There are 7 hidden switches. A switch that is on adds its own fixed numbers to the row, and there is some noise. The rows also spread widely along 12 directions, which tell nothing about the answers.
In the rows, zero is written as 128.
Known rows, each followed by its switches (1 for on, 0 for off):
[128 132 142 134 142 104 118 175 180  96 100 121  84 176  92 170 154  98
 125 165 164 182 127 185 156 149 113 115 109 113 122  83] -> 1 0 1 1 1 1 1
[192 142 145 191 171  88 152 112 186 129 140  86 101 173  99 146 114  62
 137 103  68 206 145 135 162 167  73  82 146 130 152 178] -> 0 1 0 1 0 1 0
[135 109 156 136 170 133 127 147 168  91 125 141 132 152 122 135 182  93
 124 126 138 158 106 143 135 170 118  80 120 113 137 104] -> 1 1 0 0 1 1 0
[103 192  83 102  82 162 119 109 154 123 108  79  61 155 116 143  98 128
 108 114 130 119 178 105  66 135  64 167 162 140 130 169] -> 1 1 1 0 0 0 0
[108 129 129 157 144 134 109 156 151 105 116 147  77 169  95  98 131 115
 133 144 149 147 133 120 120 126  99  71 118 151 158 171] -> 1 1 0 1 0 1 0
[157 100 130 139  97 148 125 151 167  78 100 188 132 129 134 163 117  80
  99 189 130 177  77 108 155 140 109 126 108 108 167 113] -> 0 1 0 0 0 0 0
[156 132 108 134 100 102 166  93 226 135 160 146 171  95 158 165 100  89
  94 117  39 167  98  99 114 191 106 130 137 102 165 106] -> 0 1 0 0 1 0 0
[147 156 112 143 164 186 140 108 176  96 113 132 103 169 140 158 162 116
  84  88 144 107 183 120 130 149  78  68 124  78 136 151] -> 1 1 1 1 0 0 0
[ 96 103  79  99 119  90 102 196 130 144 163  97  98 126 140 155  96 181
 174 117  98 104  96 129 124 144  87 106 126 157 167 158] -> 0 1 1 1 0 0 0
[138 144 129 127 197 146  92 124 164 128 134  89 119  82 151 163 118 156
 105 104  96 153 109  98 163 115 103  74 107 106 161 143] -> 0 0 1 1 1 0 1
[124 165 144 116 160 123 102 138 141 112 112 149 126 132 147 158 102  91
 129  86 157 128 139  95 152 120  97 124 151  77 119 127] -> 0 1 0 1 0 0 0
[169 138 126 108 104  93 111 127 140 156 166 125 105 139  80 124 122 138
 108 134 162 105 172 157 140 112 150 134  95 149 116 140] -> 0 1 1 0 0 0 0
[153 133 155 125 132 127 114 114 177 141 127 158 128  87 107 127 115 144
  53 183 160 160 104 127 163  95 131 111  59 117 151  99] -> 0 1 0 1 1 0 0
[135 112 136 107 155 114 123 143 171 113 149 153 146 119 142 146 157 125
 114 116 160 122 117 155 157 148 143 107 102  92 125  77] -> 0 0 1 1 1 0 0
[124 187 172 145 167 102 132 150 202 126 117 154 147 135 134 160 143 144
  99 139 131 163 111 131 179 150 116  47  84  73 123  99] -> 1 1 1 1 0 1 0
[101 235 174 139 173 111  90 142 170 110  89 140 119 129 117 149  93 108
 135 109 136 173 146  76 166 104 118  87 132  91 106 157] -> 1 1 1 1 0 0 1
[104 100 137  89 127  96  93 180 134 104 139 103  90 162  91 130 150 136
 168 127 173 120 133 182 122 140 151 146 122 158 111 103] -> 0 1 0 1 0 0 1
[140 135 136 143 131 123 129 133 171 129 146 109 103 128  95 115 122 153
 117 160 115 160 128 138 139 124 136  87  82 161 154 171] -> 0 1 1 1 0 0 0
[105 179 143 115  64 126 151 105 223 120 156 170 149 118 100 111 133 141
 103 148 104 135 145 111  81 158 192 104  87 140 133 137] -> 0 1 1 0 0 1 0
[149 162  88 165 117  97 141 162 175 128 109 159  90 191 118 197  95  88
 123 130 120 151 164 136 167 147  32  82 142  84 148 152] -> 0 1 1 1 1 0 0
[110 182 118 127 103 138 109 134 161 125 115 115  80 141 107 127 103 126
 117 151 138 142 150 106 104 118 102 121 131 138 137 159] -> 1 0 1 0 0 1 0
[124 214 179 147 186 125 107 170 150  94  76 122 116 202 119 170 149 100
 153 109 165 164 176 129 188 128  56  64 156  65  84 144] -> 0 1 0 0 0 0 0
[ 77 176 135 101 149 110  82 159 132 101 104 129  66 188  88 141 133  80
 164  73 199 108 194 136 103 124 113 142 171 117  91 131] -> 1 1 0 1 1 1 1
[ 94 204 151 135 167  75 117 143 197 127 132 102 119 133 123 160 106 114
 161  86  88 177 139 118 139 148 106  94 153 108 117 127] -> 0 0 1 1 1 1 1
[121 161  77 108 104 155 145  94 174 112 153 125  98 171 127 150 143  62
 125  34 112  81 214 109  47 183 108 142 178 110 127 161] -> 1 1 1 0 1 1 0

New rows. What belongs after each?
[104 154 115 149 144 136 115 121 184 121 109 108  71 160 100 119 126 123
  98 136 143 149 159 141 113 132  65 108 140 124 135 114] -> 1 0 0 1 1 0 1
[160  90 113 127 134  96 149 142 177 113 165 127 131 160 123 149 161 101
 136 117 124 133 138 178 141 186 123 113 132 120 128  92] -> 0 0 1 0 1 0 0
[127 124 147 125 169 148  78 162 145  96 103 149  99 142 114 156 151 124
 109 149 194 137 138 144 177 101 124  91  95  92 129 101] -> 0 0 0 1 1 0 1
[112 137 107 127 127  64 120 174 158 135 139 132 120 149 132 160  96 109
 166 117 101 147 108 128 142 161  49 115 176 123 137 122] -> 0 1 0 0 1 0 0
[152 124 152 146 172 132 116 132 170 100 127 108 126 139 116 152 149  95
 131 119  95 180 118 127 155 149 113  87 125 123 143 138] -> 0 1 0 0 1 0 1
[112 129 102 131 106 126 127 179 166  85 114 147 102 163 139 173 109 106
 161 142 125 149 122 127 140 154 104 114 133 106 151 139] -> 0 0 1 1 0 0 0
[163  66  82 153 151 109 132 131 138 115 180 121 104 128 123 121 112  70
 166  88  73 141 110 105 111 162 100 104 163 170 195 176] -> 0 0 1 0 1 1 0
[128 165 111 127 118 136 112 148 191 123 126 122 114 148 131 192 127 151
 119 130 109 132 162 132 149 140 129  83  96  88 138 137] -> 0 0 1 1 0 0 1
[138 199 134 162 121 127 127 145 187 108  95 168 104 189 104 190 126  74
 130 126 130 162 189 115 155 138 104  68 114  71 132 171] -> 0 1 0 1 1 1 0
[109 165 142 106 101 118 117 164 172  91  80  70  82 141 116 184 104 102
 136 168 104 219  81 129 122 161  85 177 143 139 134 115] -> 1 1 1 0 0 1 1
[120 127 141 112 146 121 111 154 166 115 129 206 157 130 154 143 144 141
 102 116 178  89 121 125 159 133 114  76 106  68 131  76] -> 0 1 0 1 0 0 0
[ 86 207 136 140  88 126 142 124 239 114 103 171 126 163 107 142 128 135
  96 145 124 143 174 132 108 153 112  86 114  93 116 104] -> 0 1 0 1 0 0 1
[123 175 158 149 169 104 122 131 171 123 146 157 133 138 118 117 126 116
 143  88 120 135 147 101 143 130 131  53 120 115 134 166] -> 0 1 1 1 0 1 0
[147 153 157 122 159 148 164  87 219  99 145  83 129 150 116 131 194 113
  95  96 122 156 164 171 112 187 159 114 100 106 101 106] -> 1 1 1 1 1 0 0
[116 171 154 112 113  74 114 163 189 127 139 156 122 159  88 159 144 121
 138 130 148 138 158 161 141 149 186 103  90 113 105 107] -> 1 1 1 1 0 1 1
[161 175 145 150 152 155 137  86 178  91 116 183 119 157 121 144 142  47
  84  81 163 126 189  96 128 138 133 101 128  67 125 143] -> 1 1 1 1 0 1 0
[159 127 120 128 143 173 108  81 185 152 160  96 125  86 124 122 146 191
  37 135  91 109 138 119 120 121 107  71  73 137 168 132] -> 0 1 0 0 0 0 1
[119 123 149  97 164  85  73 160 104 134 144  88 105  73 128 109  83 132
 150 131 140 156  51  93 139 104 126 156 141 170 144 132] -> 1 0 1 0 0 1 0
[175 103 116 156 119  89 152  92 215 156 182 149 151  76 119 122  94 105
  79 149  54 179  90 112 130 158 155 112  80 139 188 132] -> 1 1 0 1 1 0 0
[149 125 112 130 150 148 131 110 175 113 138 102 107 129 139 135 136 117
  95 112 128 131 139 130 126 153 118 117 121 110 143 127] -> 1 0 1 1 0 0 0
[135 153 152  76 122  96 120 147 165 143 145  76 135 125 130 166 149 178
 111 134 142 129 121 175 149 152 119 141 103 116  98  77] -> 0 1 1 0 0 0 0
[122 150 144  98 131  97 117 141 189 116 153 120 158 124 128 170 137 105
 155  91  91 147 135 130 128 170 166 130 133 109 111 109] -> 0 1 0 0 1 0 1
[128 136 170 122 147 111 113 131 172  90 146 160 152 145 105 118 165  88
 147 100 143 134 146 131 131 152 182 109 130 119 102 109] -> 0 1 0 0 0 0 1
[143 157 127 157 125 129 153 121 212 108 120 120 106 177 116 166 139  84
 113 130 115 175 168 149 130 170  90  98 126  87 136 123] -> 0 0 0 1 1 1 0
[165 159 120 172  97 147 147 100 242 115 117 114 120 124 127 186 103 106
  74 171  46 209 133 113 144 160 122 105  94  95 171 143] -> 0 0 0 1 0 0 1
[101 218 185 118 140 113 112  92 191 137 124  91 119 106  86  90 118 166
  93 137 135 161 149 118 121 110 134 114 115 148  94 125] -> 0 1 1 0 0 0 1
[157  99 108 155 132  74 160 103 199 156 169 150 123 131 108 105 113 116
  78 128 109 138 124 154 131 156  63  99 126 138 161  97] -> 0 1 0 1 1 0 0
[120 160 144 101 159 149 101 115 183 114 119 100 127  88 146 168 129 150
  87 124 128 150 117 118 143 125 125 123 101  92 131  96] -> 0 0 1 1 1 0 1
[166  87 135 118 136 152 140 125 189  78 144 121 124 147 112 170 192  99
 112 120 126 150 142 177 132 175 184 118  79 114 137 108] -> 0 1 1 1 1 0 1
[113 159 133 109 119  77 102 163 179 136 125 115 129 119 129 176  97 126
 136 142 111 168 114 135 155 140 100 138 143 109 120  86] -> 0 0 0 0 1 0 1
[163 140 127 131 144 100 159 102 177 122 151 131 117 187 111 125 162  94
 102  72 159 100 191 175 131 175  74 114 163 105  93  93] -> 0 1 1 0 0 0 0
[128 152 147 133 143 139 117 160 165  87  98 112  96 153 113 175 135  97
 142 154 143 191 130 137 156 133 129 107 102 103 133 145] -> 0 0 1 1 1 1 0
[103 140 133 142 139  84 151 115 200  84 153 104  96 153  94 109 122  31
 183  76  83 188 139 128  72 194 163 160 183 163 127 136] -> 1 0 1 1 1 1 1
[106 171  96 118  81 139 139 113 209 110 137 142 112 158 116 159 131 128
 109 100 109 106 188 130  85 164 134 114 120 109 132 134] -> 0 1 1 1 0 0 1
[155 157 146 115 153  89 102 104 154 141 162 124 112 107  91 144 108  86
 124  70 128 134 164 112 132 115 171 131 115 130 131 157] -> 0 1 1 1 1 1 1
[ 96 112 122 114 113 119 149 124 196  99 148 164 141 120 137 103 143 125
 118 130 136 124 109 137  95 170 118 124 143 128 133  66] -> 0 0 1 0 1 0 0
[155  44 128 115 162 137 114 150 136  99 169 134 124 105 123 100 163 148
 121 134 149 120  78 150 143 137 159  91  77 160 170 123] -> 0 1 1 1 0 0 0
[130 155  95 114 105  81  94 170 153 165 138 125 109 138 128 186  92 144
 124 125 107 113 136 120 145 135  79 115 140 111 140 123] -> 1 1 0 0 0 0 1
[123 145 147 137 131 145  88 168 141  69  94 156  87 176  88 133 144  97
 149 159 180 153 155 133 153 108 141  98 120 129 117 146] -> 0 0 1 0 0 0 1
[143 164 133  88 134 163 142  96 186  92 108   4  77 144 139 213 142  94
 107  80  91 179 151 149 100 186  93 195 149 105 120 116] -> 0 1 1 1 0 1 1
[148 151 124 169 170 165 140  88 205  99 121 112 105 147 137 151 144 103
  90  90  88 155 159 112 127 159  77  63 133  94 164 142] -> 0 0 1 1 0 1 1
[125 201 166 108 138 105 101 102 166 133 137 121 131  87 108 113  93 110
 121 119 145 162 139  97 131 104 168 151 125 126  98 134] -> 0 0 1 0 1 0 0
[149 131 130 178 160  88 121 160 158 112 110 156  79 189  93 152 117  85
 132 127 133 163 141 140 170 132  45  60 142 123 155 146] -> 0 1 1 1 0 1 1
[122 153 157 136 136 113 115 116 191 127 123  96  99 110  98 121 106 134
 102 152 100 187 104 120 124 125 112 114 108 156 153 135] -> 0 1 0 1 0 1 1
[115 135 154 120 185 143 123 127 179  87 138  85 108 140 113 142 179 115
 144  81 109 154 138 144 116 167 141  90 119 131 132 136] -> 0 1 1 1 1 1 1
[169 133 138 147 189 117 131  92 150 128 163  99 108 133 113 111 125  89
 129  56 106 133 157 111 127 141 112  94 139 141 147 181] -> 0 1 1 1 0 1 0
[169  66 124 169 156  93 137 144 181 112 138 157 120 154 104 123 149 101
 101 152 112 166  98 162 168 162  61  70 128 138 166  93] -> 0 1 0 0 1 0 1
[135 167 114 147 139 148 135 116 181 104 116  98  77 180 111 168 133  98
 120  85  98 144 188 127 111 157  77  94 143 112 143 168] -> 0 1 1 1 0 1 1
[109 130 135 166 164  99 116 180 155 105 125 157 103 177 102 136 132  99
 181 121 123 160 131 126 151 142  85  45 137 128 155 169] -> 0 1 0 1 1 1 0
[118 138 102 125  70  91 140 136 182 125 147 165 101 155  92 131 109  94
 134 142 137 132 154 143  96 153 123 143 139 144 137 116] -> 0 0 1 0 1 1 0
[143 158 143 120 129  57 115 158 154 151 153  97 130 131 116 161  96 112
 164 111  89 168 112 122 147 150 116 129 144 135 130 144] -> 0 1 0 0 0 1 0
[120 167 108 123 149 195 120 112 164 108  90  66  61 146 139 169 135 148
  76 125 146 139 162 132 115 125  33 103 121  96 149 136] -> 0 0 1 1 1 1 0
[ 89 141 147 141 133 134 124 159 186  87 123 126 122 132 124 113 128 140
 158 162 114 176 100 122 126 146 146  87 107 137 144 142] -> 0 0 0 1 0 0 0
[131 127 136 125  94 109 108 169 148  90 115 180 126 137 118 150  95  77
 154 164 134 168  93 104 146 133 133 138 131 127 143 136] -> 0 1 0 0 0 0 0
[ 97 177 158 129 162 123 132 127 188 109 120  98 113 132 131 121 131 139
 118 116 132 157 124 129 127 146  91  98 131 111 118 110] -> 0 0 1 1 0 1 0
[166 161 158 158 205  92 130 107 159 130 156  97 114 163 107 102 146  82
 130  66 129 146 164 133 147 154  97  88 165 122 106 138] -> 1 0 1 0 0 1 0
[150 123 133 128 181 129 105 135 150 109 143  83 123 142 133 154 147 108
 144  69  91 136 140 120 140 158  94  97 156 119 135 145] -> 0 1 0 0 0 0 1
[110 102 124 140 101 140 133 151 173  70 129 210 123 148 114  86 146  91
 132 164 165 131 112 124 106 153 158 104 122 139 145 109] -> 1 0 1 0 0 0 0
[104 149 146 156 172 176  98 131 163  80 109 147 103 121 111 107 142 122
 124 138 124 166 123  83 124 108 111  48 119 140 165 169] -> 0 0 1 0 1 1 1
[130 135 151 148 158  85 129 149 167 123 155 116 119 139  94 108 139 116
 164 127  96 177 111 133 135 152 118  74 127 166 144 162] -> 0 1 1 0 1 1 0
[ 87 130 146 141 183  84 106 146 156 124 160 185 152 105 130  77 120 114
 160  83 108 121  89  80 121 139  98  52 165 140 154 136] -> 0 1 0 0 1 1 0
[150 169 145 102 160 106  88 144 130 144 130 171 142 101 141 182 110 116
 103  98 160 114 127  95 177 103 107  95 117  72 132 124] -> 0 1 1 0 1 1 0
[132 115 123 107 117 151 137 109 176  99 154  96 118 114 131 121 145 103
 123 118 104 145 114 115  85 174 161 146 125 147 147 127] -> 1 0 1 0 0 1 0
[ 67 158 140 100 121 117 102 159 182 121 143 162 162  90 143 123 123 171
 138 147 121 129  95 102 118 135 157  96 106 117 131 103] -> 0 0 0 0 1 0 0
[148 130 139 121 146  70 114 134 170 142 148 147 147  89 142 156  98 117
 107 112  90 153  72 106 155 147  90 111 144 119 156  91] -> 0 1 1 0 0 1 1
[164 115  80 156 110 141 135  92 177 148 173 126 115 131 126 112 110 127
  95 114  84 111 166 109 102 148  90  94 133 141 173 163] -> 0 0 0 0 0 0 0
[164 195 139 150 151 114 136  77 186 120 129  84  88 169  96 154 116  54
 125  52  96 161 210 117 114 149 102 129 168 113 118 177] -> 0 1 1 1 0 1 1
[133 167 130 133 141 139 121  85 166 130 158  96 111 111 111  86 115 136
 116  92  92 134 150  89  99 129 122 102 135 164 142 191] -> 0 1 1 0 0 0 0
[117 142 126 106 126  89  95 169 131 145 127 155  99 126 117 148 103 157
 115 144 177 107 119 131 154 101  92 102 105 120 142 120] -> 0 1 1 1 0 1 0
[104 152 104 131 143  66 128 103 182 154 167 134 113  99 125 119  75 109
 126  61  74 130 125  88  94 145  74 118 174 144 162 132] -> 0 1 1 1 1 1 1
[162 131 150 142 136 109 118 123 181 150 130  51  88 118  87 135 123 165
  70 194  91 199  91 161 149 127  64 108  93 171 157 117] -> 0 1 0 0 0 1 1
[112  79  99 138 132  98 153 142 192 110 171 162 125 160 120 104 159 102
 143 102 117 114 128 159  92 194 121  95 141 137 149 101] -> 1 1 0 1 1 0 0
[147 105  97 128 101  92 133 150 180 174 161 119 117 142 119 135 138 183
  74 168 117 112 115 174 137 160  70  91  99 139 152  86] -> 1 1 0 0 0 0 0
[160 116 129 119 135 105 134 151 162 115 130  93  94 154 106 173 140 113
 120 143 145 168 123 180 159 150 107 138 106 124 128 113] -> 0 1 1 1 1 0 0
[116 164 112 147 151 105 106 126 170 145 154 104  88 144  97 109 108 138
 134  99 114 120 173 121 119 122 130  88 127 148 134 170] -> 1 0 1 1 0 0 1
[150 171 144 125 151 113 130  96 173 140 110  92 110 112 142 159  87 108
  72 110 122 165 115 112 141 136  33 146 152  92 138  96] -> 0 1 0 1 0 1 0
[123 151 152 126 184  90  77 168 146 120 119 140 124  97 145 168  97 113
 138 113 133 160  82  93 179 115 123 103 124  94 145 118] -> 1 0 1 1 0 1 1
[109 155 150 102 133 135 126 144 162  87 123 122 106 170 112 142 167 110
 140 102 172 122 157 155 114 155 144 119 120 111 108 118] -> 0 1 1 1 0 1 0
[128 166 155 121 135 135 109 133 154 105  93 109  89 120 115 139 101 129
 105 170 159 186 105 117 153 103 104 137 105 126 133 138] -> 0 1 1 1 0 0 0
[112 153 117 133 103 131  88 173 172 136 124 145 104 135 108 177 112 171
 121 168 101 133 135 111 141 111 128  53  62 124 176 174] -> 0 1 0 1 0 1 1
[127 139 147 120 124 175 129 114 189  50  91  90  87 145 111 140 146  72
 116 150 142 194 128 138 104 156 165 174 120 124 122 108] -> 1 0 1 1 0 0 1
[110 115 128 148 122  94 133 163 168 111 112 152  91 156 106 113 114 111
 118 168 143 166  84 141 128 147  63 108 135 145 157 101] -> 1 1 0 1 0 1 0
[131 180 138 145  92 134 137 144 195  97 108 146 113 153 109 182 111 100
 133 158  97 188 135 109 135 145 144  94  89 106 153 173] -> 0 1 1 1 0 1 0
[136 122 102 204 175 114 143 140 205 110 153  92  96 155 116 142 126 105
 169 104  10 198 128 114 130 177  78  24 136 156 200 209] -> 0 0 1 1 1 1 1
